The first 8 rows are patterns. Each new row is the sum of 2 different patterns, raised or lowered, with some noise. Before adding, each is slid sideways (what falls off one end comes back at the other), maybe read backwards, and multiplied by a number that may be negative. Names go in the order of the patterns.
Some rows, each with the names of its patterns after it:
[-10  20  15  11   5 -34  17 -21  15   3 -10  34   5 -15 -11   8  57  -1
 -25 -46 -30  14  13   6 -18  16 -10  11  21 -28   2] : k742
[-20  -5  14 -11 -25   1  -1  -1 -26   1   3  -5 -14 -16 -15   3   6  -1
  21  49   9  33   2   2 -15   7  14 -13  -5 -12  22] : k668
[  8  17  34 -26 -14  -2   6  15  32   3 -36   3  -6 -14  -9   8  -3 -17
  22   3   8  -3   1 -33 -54 -35  -8  -5   7  -8   1] : k860
[ 20  14  -6   7  24  24 -16  19 -14  30  -9  12 -25  -4   9  12  -7 -17
   0  17 -23 -28  -6 -39  11  -7 -17   5 -23  -8  -2] : k702
[-22  23  -3 -51 -51  10 -24  12  -6 -26 -63  18   2  19 -26 -20  19  15
  15 -20  15   3 -18 -13  11  18  22   2  29  21  23] : k211
[-39  17   5  36  15  -2 -20 -42  12 -23  -5   0 -29  17 -12  -7  14  35
  17  19 -24   1 -33 -10 -29 -25  26   1  39  14 -28] : k534
[ 13 -35  24  14  35  -6  -1  19 -26 -14   6 -12  16  -5  17  19  -8 -15
  42  23 -15  -1  -3  31  24 -46   1 -35  -9   1  19] : k272
[ 13 -52  13 -13  12 -23  10  31 -13  -3 -19 -16 -26  24  30  20   6 -16
  15  31 -24   6  23 -20  11 -27   1  27  18  30  42] : k854

New rows, each followed by the names of its patterns:
[ 42  53  33  51  22  33  16  21  45  29  22  72  47  42   1  51  33  36
  23   6  22 -14  58  54  27  10  12  22  54  17  19] : k668 k272
[ -4   1  32 -29  -8 -23  13  10 -16  11  25  30  48  31  19   0  -9   1
 -11  26  14 -11   2  14 -11 -38  25 -27 -31 -16   5] : k668 k860
[-39  36 -32 -26   5  -2 -37 -14   2 -22   0 -48 -41 -28 -23 -20  -1 -30
 -52 -80 -45  43  -6   6  -1   4 -56 -24  21 -52  -8] : k860 k854
[  2 -10  21  27  39  21 -27  17  12  26 -23  -8  15  30  25  63   6 -21
  15  26  -1  14  45  37  11  37  38  28   4  30  15] : k860 k211
[  4  -8 -13  18 -35   8  13  18 -46 -63 -18  -6  54 -37 -31 -25   6   9
 -10 -35 -25 -27  23 -48  12  17  25  13  -1   8 -24] : k742 k211
[-17 -28 -23 -16 -51 -15 -24  -5 -29 -11   4 -21 -37  14 -37 -17 -27 -10
  -2 -44 -19 -13  23   8  35  13 -30 -19  -5 -11 -27] : k668 k534
[  7 -21 -38  -7 -22 -26 -64 -33 -24 -31 -39 -71 -34 -64 -17 -28 -43 -27
 -46 -30   6 -49 -41 -28 -14 -33 -32 -41 -28 -24 -45] : k668 k272
[-22 -67 -34 -60 -59 -44 -35 -49 -13 -40 -40 -41 -52 -19 -36 -57 -44 -52
 -34 -50 -15 -19 -31 -44 -36  -9 -48 -15 -82 -32 -47] : k702 k211
[-10 -39   3   7 -18 -12 -14 -13 -28 -33   2   3 -54 -29   1   5  -5 -11
 -20  25 -10  18 -13 -20 -33 -25  19 -30 -37 -41  -7] : k668 k272
[  5   3  13  10  29  -4  30 -20  17  -6  28  -4  -5  -1  10  -5 -22 -20
   8   8   2  20  20  -7  33  20  33  33 -20  18  24] : k668 k702
[ 43  30  19  56  13  38 -18  27  32 -25 -36  26  10  40  14 -19 -25  33
  47  30  13  -8  59  54  41  -1  46  39   4   5  15] : k702 k211
[-52 -41 -40 -50  -3  -6 -26 -60 -12 -59 -25  -8 -24  -1 -41 -31 -38 -41
 -64 -48 -23 -30 -37 -12 -24 -17 -21 -38   2 -32 -36] : k534 k272
[-27 -30  -5   1  15 -53 -21 -11 -10 -11   2 -21 -38  -4 -17  -8  17   1
   9 -25   7 -20  -1  -4 -21 -42 -64 -24 -34 -20   3] : k668 k860
[-30 -36 -48 -23 -26 -28 -11  -4  -9 -40 -44  -8 -35 -14 -63 -49 -25 -33
 -46 -21 -48 -40 -25  -5 -52 -23  -8   6 -23  -4 -25] : k211 k534
[ 32  34  41  12  19  67  39  13  25  39  57  71  -3  27   0  20  19  34
  32  -8  49  37  43  20  25  43 -11   7  38  12  30] : k668 k272
[ 13 -19  24 -20  10 -27 -42 -30 -11 -10 -32   0 -21   5 -20 -19  11 -27
   4  40  10 -23 -28 -30   8 -11  17  -4  -5 -25  -6] : k860 k854
[ 23  42  14  46   9  14  22  21  17  -9  11  25  17 -16  21  18  65  11
  22  21   7  33  59  31  36   7  46  59  34   1  33] : k702 k211
[ 71  39  52  16 -12  40  23  73  63  42  -9  12   2  48  65  30  36  50
  46   4  36   4  43  38  24  11  34   6  27  86  17] : k534 k854
[-43 -18  -6  11 -67 -20 -66 -47   8  22 -23 -27 -71 -40  -4 -47 -22 -37
 -18 -62 -68  -9 -39 -47 -50 -75 -24 -69 -59 -44  11] : k211 k534
[ 14  24   0  38  38   7  -8   0  35  40  18  29 -33  11   0  46  14  23
  60  40   9  23  36  75  13  -9 -17   4  23  39  32] : k742 k211
[-15  17 -39  20 -76 -81 -15   9 -28  -3 -15  23  -7  -3  -6   0 -35 -25
 -15   8 -19  -9   1   8 -51 -48  -8   8  -3 -86 -40] : k211 k272
[  5  -6 -53 -30  17  72 -23 -39 -80 -50   6  16  24 -36  23 -16   0  30
 -49   0 -14  -1 -20 -11 -19 -26   5  -8  11  12  -3] : k742 k534
[ 26   6  35  33  28  17  62  95  45  15  32  -7  47  24   9  20 -19  50
  42  49  37  13   8  48  84  15  52  33  63  17  45] : k860 k702
[-12   3 -29  -1 -12 -18 -59 -30 -45  29 -13   1  64  41  -3   5 -31 -23
   9  58 -18 -20  -8  17  15 -12 -30   4  24 -20 -20] : k211 k534
[-10  12  -5  19   1  20 -12  27  16  10 -11  11  34  10 -10  44  21  15
  26  19  23  12  14  28  45  21  40  22  18  14   4] : k668 k702
[ 12 -34  16  16  13   2  -6  16   1   7   3   3  27  31  -1  16  -7 -18
 -37 -13 -20   2  -2   2 -16 -12   7 -11  -4 -13   7] : k668 k702
[ -5 -29 -36 -40   6 -32 -57 -48 -42 -71 -24 -21 -32 -13 -56 -17 -11 -65
 -50 -13  -5 -49 -71 -75 -27 -10  -8 -26 -29 -48 -44] : k742 k854
[75 47 44 46 17 34 23 42  3  3 62 35 16 28 19  7 11 60 31 34 33 28 15 37
 50 14 45 60 41 55 59] : k668 k860
[ 71  39  37 -14  37  24  40  33  -6   9  -6  24  28   1  16  -4  25  42
  12  19  28  22  22  21   1  12  16  10  22  15   5] : k211 k272
[ -5   2 -48  13 -46  -4  -9 -26  12  -7 -23   2  27  15  26 -28 -31   0
  -8  -1  36 -11 -31  15 -16  -5 -65   7  49  12  15] : k702 k854
[-73 -24 -70  10  -8 -22   7  25  21 -73  31 -56 -39 -41 -11  21 -56 -61
 -28 -30 -64 -14  11 -17  -6 -43   5  32 -61 -15   6] : k272 k854
[-30 -39  -4 -32 -31 -14   6 -30  -5 -12  -9 -35 -26 -46 -51  21  -7  11
  -9 -42 -38 -12 -21 -20 -44 -41 -30 -46  -5 -31  -7] : k860 k534
[-33 -44 -29 -21 -35 -54 -51 -24  -5 -41  -6 -15 -12 -19 -15 -49 -62 -31
 -13 -52 -52 -39  -7 -29 -39  -5 -34 -62   2 -26  -9] : k668 k702
[ 26  -1 -49 -69 -16 -29 -37 -15 -57 -21 -12 -29  -2  -5 -17 -13 -47   3
 -63 -14 -58 -47   9 -45   9   1 -39 -62 -48 -16  30] : k742 k534
[-27 -37  11 -17  18 -35  -9   2  -8  21 -31 -34 -60  24   4 -19  11  -6
  -9  -7 -30 -38 -72 -56  -5  -2 -36 -27  20 -24 -11] : k860 k272
[ 27  25 -34   3 -30  32 -24   3 -24  -5  -4  -5 -26 -25 -22  -3 -42 -24
 -26 -45  28  10 -31  10 -37 -12   3  42  -4 -16 -11] : k702 k211
[-42 -18 -34  -7 -19   4 -57 -71 -42 -27  15 -33 -54 -31 -21 -15 -43 -23
 -27 -35 -20 -41 -12 -29 -15 -13 -50 -34 -56   2 -26] : k742 k272
[-12 -34  -6 -33   7  -2 -48 -47 -21  -1 -17 -15 -10 -42 -66 -14 -34 -24
 -41 -36  -9 -31 -37 -24 -13  -8  -5 -37  -4  -1 -21] : k668 k534
[ 23  30   4  12  41  31  14  20  23  15  33   9  41  31  19  16  36   9
  -8  -3  34  13  14   8  -6 -18  22  31  30  -7  10] : k211 k854
[  6   9   9  44  -9 -26  23 -13 -11  -6   8  19 -26   4  -3  -8 -21   2
   7  17  13  -5  30  62   0  35  17  -4  -4  -3  17] : k668 k854
[13 38 23 30  0 38 12 53 27 14 12 45 60 37 15 21 46 36 63 16 17 44 22 39
 42 22 26 15 27 15  1] : k742 k702
[ 35  20 -12  -2   6 -22 -16 -22   9 -46  39  25   1  16 -18  47  47  -9
 -14  -7  10 -15  39  11  -3 -36 -21  -1  16  15  35] : k534 k272
[-38 -18 -29 -39 -49 -41 -54 -33 -32 -16 -21  15   7  26 -30 -13 -45 -18
  -1  -6 -38 -38 -18 -30 -20 -24 -43 -54 -15 -36 -29] : k668 k211
[ -3  28  14   9 -31  18  15  -6   6 -32   0 -41  29  31  -8   3  -9  37
  41  14   7  18  19   1   7 -13   1 -11 -18  19 -10] : k668 k272
[43 34 11 41 20 35 23 41 42 28 27 14 33 40 33 40 38 65 45 59 23 17 15 37
 64 30 27 20 50 36 28] : k742 k668
[ 31  31  29  34  -3   9  62  33  31  37 -20   5   9  17  39  12  45  23
  23  16   5  63  11  25   3  47  21  -7  21  -4  -2] : k742 k854
[-19 -11  -4  40  47  -2 -34   2 -15  41  36   9  50  20  34   8 -14 -23
   2  12  30  -4  39  -1   7  34  -7  37  15  17 -15] : k702 k534
[  0 -20   6  13 -15 -36 -25   2  -9 -27 -42  -6 -34 -19 -86 -15 -55   6
 -15 -13 -34 -22  12 -11 -22 -13  28  -7   9 -18  11] : k668 k702
[ -2 -11  24 -31  24  28  -6 -22   5 -25 -21 -14  15 -10 -21 -15  -2   4
 -21 -11   9 -24 -16 -16  11  11  -5 -11 -37  33  10] : k860 k211
[ 13  10  -1  -7   8  26  13  19  20  17 -21  10   3  11   7  21  14 -12
  26  38  32   8  28  11  -6  43  41  22  18  12  36] : k668 k860
[  5  37  -7 -29 -95 -33  -9 -26 -38 -72  -3 -50 -48   1 -56 -19 -35 -42
 -46 -70 -21 -30  -7 -61 -53 -33 -43  -9 -37 -27  -8] : k742 k668
[ -61  -14  -29  -65 -104   10  -19  -29  -61  -58    4   -6  -55  -54
  -45  -39  -52  -35  -16  -44    1  -24   15  -21  -15  -44  -33  -49
  -78  -91  -15] : k211 k272
[ 57  27  18  65  45  21  33  53  66  67  15  18  21  43  33  61  54   8
  60  21  55 -26  47  82  71  53  57  38  15  39   6] : k702 k854
[  4  -1 -27 -15  -7 -15 -21 -20 -27 -10 -46 -34 -22 -51 -31 -29 -35 -20
 -17 -40 -22 -36  -8  -8 -28  -6 -18   0 -43  -5 -42] : k702 k854
[  3 -54  -9 -19  21 -44 -38  38  -1 -17 -45 -22  88  -8   2 -40 -34 -12
  -6  33 -46  -6 -48   9  13 -50  20  -2   7  19 -11] : k742 k272
[-11 -23 -13  39 -11  27  30  12  31  21  22  34  37  21  34   8   8   1
  19   8 -12  24  28  47  37 -38 -25  28  28  31  35] : k211 k534
[-24 -11 -35 -21 -18  14 -18 -22 -22  -9  -8  -7  29 -20 -26 -22 -17   0
 -11  10 -34 -31 -33 -21 -16  -8 -10   6  15  35  20] : k860 k534
[-21   3   7 -35  -5   5   1 -32 -34   0   0  -8 -47 -46 -10 -15 -20 -21
 -57 -48 -12  -7 -38   2   4  16 -15   9   0 -12  -2] : k702 k211
[23 37 45 13 40 51 37  8 13 36 46 28 50 57 76 45 15 24 47 43 62 59 39 26
 42 57 40 37 84 13 41] : k211 k534
[  7 -11 -22 -33 -19 -33 -12   8   9 -18 -77 -19 -25  17   4 -54  16   6
  45  -8 -42 -59 -32   7 -18 -21   2 -31  11   5 -18] : k742 k534
[ 19  22  14 -10  20 -10   0  -5 -21   9 -14 -12  -3  24 -22  -6  28   3
  30  11  14   3  -8  29 -39   4   2  15  15  29  55] : k742 k860
[ -8  -2   3   1  16  13   5  -4  13 -44  25  -7 -51 -34 -10 -24   7   9
 -11 -51  19  17  30 -31  -4   4  32   4  -8  -7  -1] : k702 k211
[  2  19 -11 -10  11 -45  25   8  -1  -1 -17  20   7  16  48  -1  19  26
  51   5  20   3  46  35  35  32  30  24  33  12 -14] : k668 k702
[ -1   1 -32 -17  -8 -33  -1 -16 -42 -22  28  32  11 -12 -63 -32  15   8
 -12 -37  -9 -12 -26   0 -44 -14 -33 -20 -25 -24  -4] : k742 k860
[ -2 -35 -46 -21  24 -15  20   7  20 -48 -39  25 -14  18 -76   6 -24 -26
 -52 -11 -74 -56   8   5 -13  -3   8  36 -27   2  20] : k211 k854
[64 39 23 65 18 80 77 29 -1 43  5 24  8 44 18 30 34 33 47 14 14 61 36 13
 13 36 48 18 38 34 79] : k211 k534
[-10 -38 -29  15 -38  11 -22 -43 -19   2 -17   8  10  -2 -23 -53   9 -28
  12 -19 -11 -11   1   5   6   8  12  18 -24 -14 -46] : k702 k534
[  5  37  45  16  -7 -14  27  42   6  19  39   8  39  19   5  33  33  47
  62  50 -19   9  13  27  -5  22  49   8   8  18   9] : k860 k854
[-48 -27 -64   2 -30 -35  -9 -15   4 -10   0  25 -23 -10   0  34   2  -4
 -20   7  40  28 -21 -20  24  -1  31  23  -1 -10  -6] : k702 k211
[17 39 32 33 35 38  9 -1 38 53 27 35  7  5 28 16 31 32 72 45 71 40 29 14
 43 24 21 26 12 51 -6] : k668 k534
[-12 -47 -37 -31 -52 -22 -29 -37  -7 -56 -66 -29 -27  -3 -37 -15 -47 -57
 -24 -13 -37 -24 -40 -40 -30 -53 -39 -43  -6 -30  -5] : k534 k854
[ 19  26  29  10 -23   5  -2  25   8  39  22  20  20  11  39   5  45  -8
  -3  26  43   7  26  -3  15  18  29  13  41  41  45] : k668 k211
[ -3 -37 -50   5 -25 -47  -9 -20  -3 -13 -51 -29 -48 -42 -26  22 -34  -4
 -20   2 -32 -34   4 -13  14  -9   7 -29 -43 -24 -20] : k702 k854
